The rows are grouped in 4 different ways at once. Each group adds its own fixed numbers to the row, and there is some noise. The rows also spread widely along 15 directions, which tell nothing about the answers.
In the rows, 128 means zero.
Some rows, each with its group in each grouping after it:
[ 91 142  89 143 146 107  63 119 102 194 158  99 131 142 123  84 102 173
 167 131 140 148 110 110 148 138  86 130  99 110 164 176 140  94] -> M pite Q z521
[126 132  86 151 138  93 110 120 100 161 148 114 103 138 126 129 124 160
 156 115 157 138  90 105 146 141  95 146 110 111 147 183 155 125] -> F Tolo N z17
[161  75 144 117 137 130 162  99 117 124  66 114 135 109 113 131 139 117
  86 139 156  81 135  60 144 120  89 115 160 110  89 129 149 149] -> D fus L z636
[157  96  94 132 137 138 161 125 104 126 158  91 120 114 145 122  81 114
 120 136 187  43 142 109  97 129 132 148 127  74 105 121 165  88] -> F pite B z17
[125  98 185 102 144 150 123 143  89 148 106 123 156 113 110  98  95 171
 145 170 109 151 137  72 174 125  72 108 115 151  96 146 151 135] -> G Tolo L z636
[131 154 134 153 137 143 163 146 105 194 207 144 174 126 119 174  87 152
 123 157 125 126  84 138 121 105  84 150 107 153 152 110 178 175] -> A fus B z521
[150 134 105 140 116  94 165 142 157  46 126 151 107  90 105 149 127 135
 120 152 125 115 124 130 129 132 130 162 148 101  91 111 175 101] -> D fus Q z291
[107 134  92 108 193 107 163 152 115 132 197 111 121 115 118 122  87 112
  95 139 163  56 113  99  82 128  80 100 132  77 118 151 142  91] -> M pite N z291
[122  87 126 100 160  70 117 110 137  81  96 141 106 105 108 114 178 120
  74 123 105 117 129  91 121 163  95  83 171 117  86 151 102 134] -> A Tolo V z291
[ 61  90 104  72 122  75 109 185 141 133 128 116 129 105  82  91  82  85
 144 173 106 136 120 145 128 152 126 137 149 113 163 144 109 123] -> G pite V z636
[128  61 158 122 107 139  67 108  95 144 113 125 145 116  78 119 169 119
  94 193 113  82 183 106 128 179 177 102 169 117 127 102  99  92] -> M fus Q z521
[ 80  76 116 106 121  76 110 150 152 141 141 129 179  93 143 121  90 104
 118 166 105 133 147 164 130 128 120 120 153 146 108  94 103 134] -> A fus Q z521
[143  73 100 113 121  97 113 132  96 111 111  98 179 101  94 114 120 116
 120 132 142 119 155 112 135 123 127 119 138 106 136 100 143 139] -> A Tolo N z636
[ 77 128 128 131 153  99 122 133 142 171 170 133 159 125 134 133  94 126
 121 160 118 123 107 146 118 105  66 133 127 132 112 126 133 131] -> F pite N z636
[132 121 114 118 119  75 127 149 129  39 144 144 139  85 146  89 110 145
 122 125 100 140 140 110 120 128 110  97 136 112  79 132 147  99] -> M Tolo N z636
[124 143 104 150 103 135  96  79 143 114  94 109 167 138 128  90 122 190
 106 119 108 138 175 162 120 114 132 148 136  82 129  87 136  95] -> D Tolo Q z291
[180 113 157 171  57 144  92 112  81 100  98 160 211 112 119 135 163 164
 136 146 124 149 164 132 118 128 173 120 177 120 108  83 137 111] -> F Tolo N z636
[110  94 109 109 154  97 118 107 129 214 159  65 197 100  71 107  91 100
  62 143 117  97 134 113 114  69  79 107 121 110 149  87 141 193] -> F Tolo V z636
[185 121  99  96  88 151 152 127  72  87  64  92 141 122  94  75 137 180
  98  84 132 133 144  84 144 168 153 109 128  99 169 161 140 166] -> D Tolo Q z521
[ 92  91 141  96  74 139 115 117 132  94 128 139 218 130 155  69 101 120
 126 150  94 123 174 171 115 116 136 144 135 112 141  74 100 146] -> G pite V z636
[132 142  57 155  95  58 129 123 193 131 121  99 123  82 105 118  85 154
  97 116 104 149 130 160 129  97 128 172 133 105 125 108 164 139] -> G fus Q z291
[124  80 129  96 127  84 148 161 136 105 112 107 198  55 102  85  73  86
 110 155 120 128 134  89 144  75  74 117 142 110  86  93 152 151] -> A pite N z17
[155 123 116 113 152 154 175 133  82  91  48 131 141 150 105 137 124 176
 123 115 150 133 121 101 129 154 105 121 161  93 130 145 151 117] -> G Tolo L z17
[130 150 156 171  88 167  96  67 141 142  92 138 103 163 132 123 174 186
 104 145 107 127 134 131 110 151 136 152 160  93 120 140 123  92] -> F Tolo Q z636
[172  92  91 128  88 138 142 107  93 140  49 108 135 137 119 123 141 150
 108  96 168 103 143 102 128 168 161 129 170  99 162 152 122 140] -> G fus L z521
[141 122  81  86 119  84 169 190 111 142 152 108 113  87 124 121  90 128
  84 108 126 115 102 128 107 182 147  90 140 149 133 186 112 179] -> F pite Q z521
[108 108 139 123  73 148 139 127 153 150 185 129  99 120 137 119 108 100
 126 182 123  72 132 137 123 150 159 189 118 107 150 129 129 132] -> A fus Q z291
[173 112  83 100 112 126 148 146  68 101 116  87 132 111  82  85 113 156
 124  95 152 117 140  73 145 154 138 122 107  92 174 163 153 151] -> G Tolo N z291
[123 147 137  91 114 151 192 185 141 162 153 116  87 111 131 136  65 155
  61 165  90  93 131 166  87 176 164 118 134 149 108 152 113 149] -> F Tolo Q z291
[150 121 149 126 134 113 133 167  93 154 228 141 162  86  54 160 136 119
  93 167 100 106 113 110  94 145 142  96 148 128 144 115 143 155] -> G Tolo L z636
[157 126  93 149 139  79 104 107 139 121 196 137  85 100 120 146 168 150
  70 121 109  78 129 142  86 179 153 115 137 136  90 130 136 115] -> D pite V z521
[143 146 141 138  21 123 162 157 169 118 100 150 134  77 104 104  99 102
 144 171  95 144  95 121 136  82 148 193 157 104 143 113 168 162] -> M Tolo V z521
[142  91  81 145  88  66 147 133 142 122 187 136  94  88 178 130 121  97
 139 116 166  84 105 114 115 131 144 158 143 105 109 157 130 133] -> G Tolo N z521
[108  60 154 101  99 137 145 123 122  76 154 151 204 120 135 120 111  87
 133 175 121  86 169 138 127 117 128 146 145 105 130  64 124 132] -> G fus L z636
[118  87  95 115 174 108 114 118  65 149 187 117 178 145 125 138 130 128
 120 120 163  82 139 130 116 157 105 104 112 125 153 130 117 145] -> F pite B z291

New rows. What belongs after each?
[123 114 120 140 111 126 130  84 175 155 156 101  90 114 161 107 112 136
  75 143 122  59 152 136 107 130 126 156 117 106  85 125 126 119] -> F pite Q z291
[175 113  97 148  93 147 168 124  82 181 167 112 141 136 212 140  88 148
 137  95 194  79 118 129 103 138 150 133 122 127 129 163 135 157] -> F Tolo L z636
[130 140 161 168 147 170 155  92 121 175 118 164 160 156 130 173 138 160
 124 168 142 115  99 125 120  89  75 164 152 117 107  96 159 127] -> G Tolo V z521
[143 105  96 124 117 137 127 115 109 182 119  97  88 138  85 133 144 152
 100 133 136  94 118 116 142 180 147 163 115 127 172 159 134 166] -> G pite Q z521
[127 118  54 170  80  86  81 105 158 167 162 102  91 119 148 122 115 134
 122 126 138  84 141 173 101 147 177 179 122 104 145 129 135 101] -> M pite N z636
[105 114 122 157 117 125 100 121  93 142 108 144 164 154 134 129 113 138
 211 155 176 148 109 114 156 116  91 165 145  97 155 139 157  78] -> F fus B z521
[173 122  36 107  93 102 144 135 108  45 159  96 103 115 148  83 104 149
 104  79 134  77 156 151  92 181 186 130 102  97 151 139 150 128] -> M pite V z636
[ 91  80 167 119  87 127 117 137 156 173 155 131 172  90 141 101  79  99
 107 195  94 100 155 152 109 108 134 149 152 126  97  82 103 130] -> G pite B z17
[179  78 108 143  97 159 100  81  83 161  80  83 149 135  97 117 137 169
 114 134 154  90 178 114 153 145 157 164 106 119 143  99 156 141] -> G pite N z636
[108 158  89 166  94 119 135 123 132 143 157 156 164 149 115 155 135 124
 126 137 132 122  96 173  83 115 143 167 167  75 184 107 131 123] -> M Tolo N z17
[192 116 122 111  94 133 146 152  76 106 153 129 108  98 159 102 114 175
 131 117 137 108 137 107 141 186 161 121  91 170 101 171 146 156] -> D pite V z291
[146  92 113 108 112 133 163 113 115  95  95 138 108 139 145 139 149 160
  76 118 116  90 150 143 118 181 153 131 143 138 114 130 109 155] -> G Tolo N z521
[109  77 121  90 118  98 113 140 144 106 155  94 132  81  98  82  90 108
  91 163  94  82 179 132 117 134 144 128 125 102 113  93 127 111] -> D Tolo B z291
[155 163  75 153  83 119 156 122 156 104 138 106 139 105 115 108  77 150
 134 123 126 128 117 153 118  80 133 198 112  76 146  91 202 130] -> D Tolo V z17
[122 130 157 106 156 135 126 130  64  88 150 166 195 133  81 109 164 127
 133 148 127 131 110  72 130 136  74  91 140 106 150 137 135 137] -> M pite V z291
[164 111 160 117  44 150 188 178 129 133  80 161 106  94 173 134  84 134
 140 173 132 121 121 138 142 152 176 163 148 175  88 145 135 161] -> D fus V z291
[123 114 129 101 113 142 152 137 116 121 184 144 103 139 114 143 142 155
  89 154  86  99 137 162 121 194 166 146 108 150 155 133 110 172] -> G Tolo Q z291
[141 139 149  96 154 155 178 158  55 104 235 157 170 130  92 134 132 148
 108 142 121  99 108  95 117 161  98 107  91 136 162 146 144 179] -> G pite N z291
[149 107  56 125 152  90 154  97 120  93 197  94 157 120 186 114  84 146
  97  77 162  61 159 138  99 124 111 109 103 100 107 113 154 119] -> F fus L z521
[108  70  87 108 161  67 122 116 129 130 121 100 159 103 121 105 116 112
 106 123 138 117 132 111 143 120  84 118 137 109 110 124 118 146] -> G pite Q z17
[141 120  95 145  24 126 146 101 136 137 157 140 153 135 190 114 132 117
  97  97 142  88 129 164  83 142 187 155 152 103 171 132  95 177] -> D fus N z636
[122 113  87  82 154 101 148 173 113  78  93 106  70 122  74 116 116 136
 126 136 132 120 111 107 143 192 119 132 130 106 144 180 149 114] -> D pite Q z636
[118 117  47  95 165  99 125 104 101 135 127  67 158 141 121  75 105 130
  85  69 168  82 145 120  88 141 106  88 131  63 169 150 113 128] -> F pite V z291
[152 144 138 128 151 102 102 130  98 143 220 111  90  91  76  98 154 156
  77 124 108 103 103  43 108 157 101  71 118 104 118 194 147 123] -> D Tolo N z636
[ 82 137 131 110 108 147 135 136 131 142 198 142 114 144 109 113 120 117
 135 176 104  97 108 140 129 154 122 178  97 112 186 146 127 147] -> M pite Q z291
[135 115 158  81  76 177 170 187 105  88  64 120 143 106 101  85  72 126
 141 179 130 113 146 110 133 144 145 146 146 102 126 130 147 108] -> D pite N z636
[141 128 104 117 156 106 127 103 126 163 135  78 134 117  91 110 119 162
  42  97 105 103 136 106 100 135  98  80 134 107 129 143 135 155] -> F Tolo L z636
[ 91  58 112 100 151  94 114 119 133 160  55  93 139 125  83 128 114 101
 113 165 138 106 142 119 164 124  86 146 138 124 124 115 130 144] -> F pite N z636
[161 105 118 154  61 118 104 149 106 143  86 123 136  97  60 131 125 139
 160 163 122 159 123 122 152 134 173 182 151 110 161 113 164 131] -> G Tolo B z17
[134 119 114 131  99  85 189 147 165 101  77 152 163  88 109 150 105 109
 123 136 115 159  88 132 140  80  95 169 174 110 117 105 158 177] -> G Tolo L z17
[143 149 151 119  50 141 137 200 106 112  88 159 173  92  96 103  95 135
 166 166 108 184 101 132 123 143 159 144 174 125 146 136 142 130] -> A pite V z17
[152  98 114 164 106  79 103 118 147 130 192 121 116  66 143 117 103 135
 117 147 125  95 147 109 118 118 134 137 133 117  72 113 161  89] -> G fus B z521
[ 81  69  89  80 124  75 119 124 135  80  97 116 133 122  70  86 135  60
 148 152 130 109 130 103 161 120 103 162 134  69 186 122 132 143] -> M Tolo V z291
[179 112 144 139  44 119 122 154 114 159 166 125 125  65 103 111 111 153
 114 150  83 137 129 110 144 140 176 151 114 161 131 132 155 184] -> G Tolo B z521
[ 70 107 134  99 183 115 148 134 125 163 145 119 154 141  99 128  79 118
 151 173 133 125  97 103 175  99  28 154  97 123 148 133 166 147] -> D fus L z17
[126 109 164 136  58 135 125 107 172 171 188 120 118  90 134 109 106 118
  87 188  85  83 151 135 132 117 154 170 107 138 112 106 133 164] -> F fus Q z291
[130 107 160  72 104 198 149 111  91  94  98 103 181 148  39  76 123 139
 102 157  91 105 160  98 150 134 123 148 108  78 201  95 151 165] -> D Tolo L z17
[113  97 166  94  98 125 115 134 115  52 128 133 222  85  81  56 120  98
 111 156  92 127 156  90 118 101 101 103 161  75 127  88 130 122] -> D pite B z636
[142 136  54 101 185 108 167 159 112 166 108  56 119 118  64 141  67 160
  51 119 147  93 141 135  98 153 126  94 134 104 141 134 152 125] -> F fus Q z291
[121  53 122 133 118 120  80  77 114 144 105 116 140 131 111 111 168  83
 115 166 156  64 158 102 117 134 148 135 172  71 132  98 106  94] -> M Tolo V z17
[107 111 140 112 131 173 148 142 112 180 102 123 144 156  75 161  99 135
 106 197 117  93 138 157 123 153 143 154 142 125 166  94 140 129] -> M fus L z17
[113 117 104  96 126  92 148 176 122 171 149 105  98 100  80 116  85 118
 127 140 130 124  88  88 141 155 111 127 133 119 169 190 142 152] -> G fus L z521
[149  77 138  97  88 155 179 129 112 127  49 119 154 121 105 130 132 115
  69 146 131  98 143 110 126 148 151 126 174 117 138 119 108 184] -> G fus Q z636
[182 149  91 134  44 165 195 124 109 107 125 121 108 129 190  94  94 162
 104  87 155  80 125 114 101 148 171 149 122  97 151 167 147 151] -> M fus N z521
[139 123 113  88 116 154 190 114 149 139 143  86 104 122  88 101  99 129
  40 133  96  64 125 120 106 130 119 157  98 108 159 121 151 205] -> G pite V z636
[128 160 107 115  99 136 194 162 121 101 169 160 132 137 131 153 109 149
 112 134 115 122 102 167 111 161 144 157 123 132 166 140 138 172] -> D fus Q z291
[137 132 137  80  97 135 158 109 146  66 116 116 110 110  96  54 143 143
  38 106  69 101 148  89  97 153 131 100 143  76 139 147 111 160] -> G Tolo V z291
[154 153  69 173  23 104 114  94 150 103 192 135 130 113 172  86 138 114
 140  83 154 100 109 129  75 128 179 168 155  48 182 148 136 115] -> A fus V z521
[146  77  91 158 104  38  56  95 122 134 125 113 140  84  96 116 162 135
 139 130 116 162 127  90 195 121 109 139 108 151 128 131 158 168] -> M fus Q z636
[161 121 124 134 143 135 132 109  71 143 220 139 122 127 164 114 154 146
 108 108 164  65 110  77  91 170 119  91 124 116 117 179 121 129] -> G pite V z521
[ 95  94 120 123 150 118 112 136 109 180 219 120 131 132 153 134  96 128
  99 159 134  70 143 147  78 163 137 103 138 125 125 133 101 100] -> G fus B z636
[165  98  90 152  59  84  92 127 119 146 153 122 125  86 138 119 144 130
  94 122 123  95 159 144  97 165 213 118 156 125 126 129 103 131] -> M Tolo N z291
[127 105 100  97  64  70 148 163 144 109  62 111 188  73 114  76  78  97
 139 108 121 171 122 113 149  90 117 128 164 100 148 139 127 177] -> F Tolo L z291
[147  73  99 182 100  87 100  74 147 121 163 134 105 109 176 139 146 119
 151 136 157  81 132 125 140 117 121 197 118 113  89 111 158 114] -> G pite B z636
[184  87 141 137  75 104 109 161  79  90 123 131 192  55 102  96 115 133
 181 153 140 166 135  71 179 110 129 137 127 134 101 117 177 139] -> G pite Q z636
[171  92 105 137 141 101 154 110 141 115 124 121  88  94 117 157 140 128
  78 144 139  61 136 118 112 137 139 141 149 119  69 103 160 122] -> D Tolo V z521
[110 113 174  77 150 173 164 158  99 122  95 125 121 135 110  98  92 133
 130 175 127 114 117  79 131 144  84 111 138 111 118 156 142 117] -> A Tolo V z636
[119 112  80 149  75 137 114  92 121 174 113  97 163 148 187  83  76 128
 158 122 183  99 139 136 118  95 131 164 128  78 165 123 138 111] -> M fus V z636
[148 142 138  84 114 149 173 137  95  82 146 117 205 111  79  76 109 126
  74 122  99 115 124  95 104 114 104  99 128  89 159 113 148 183] -> F pite V z17
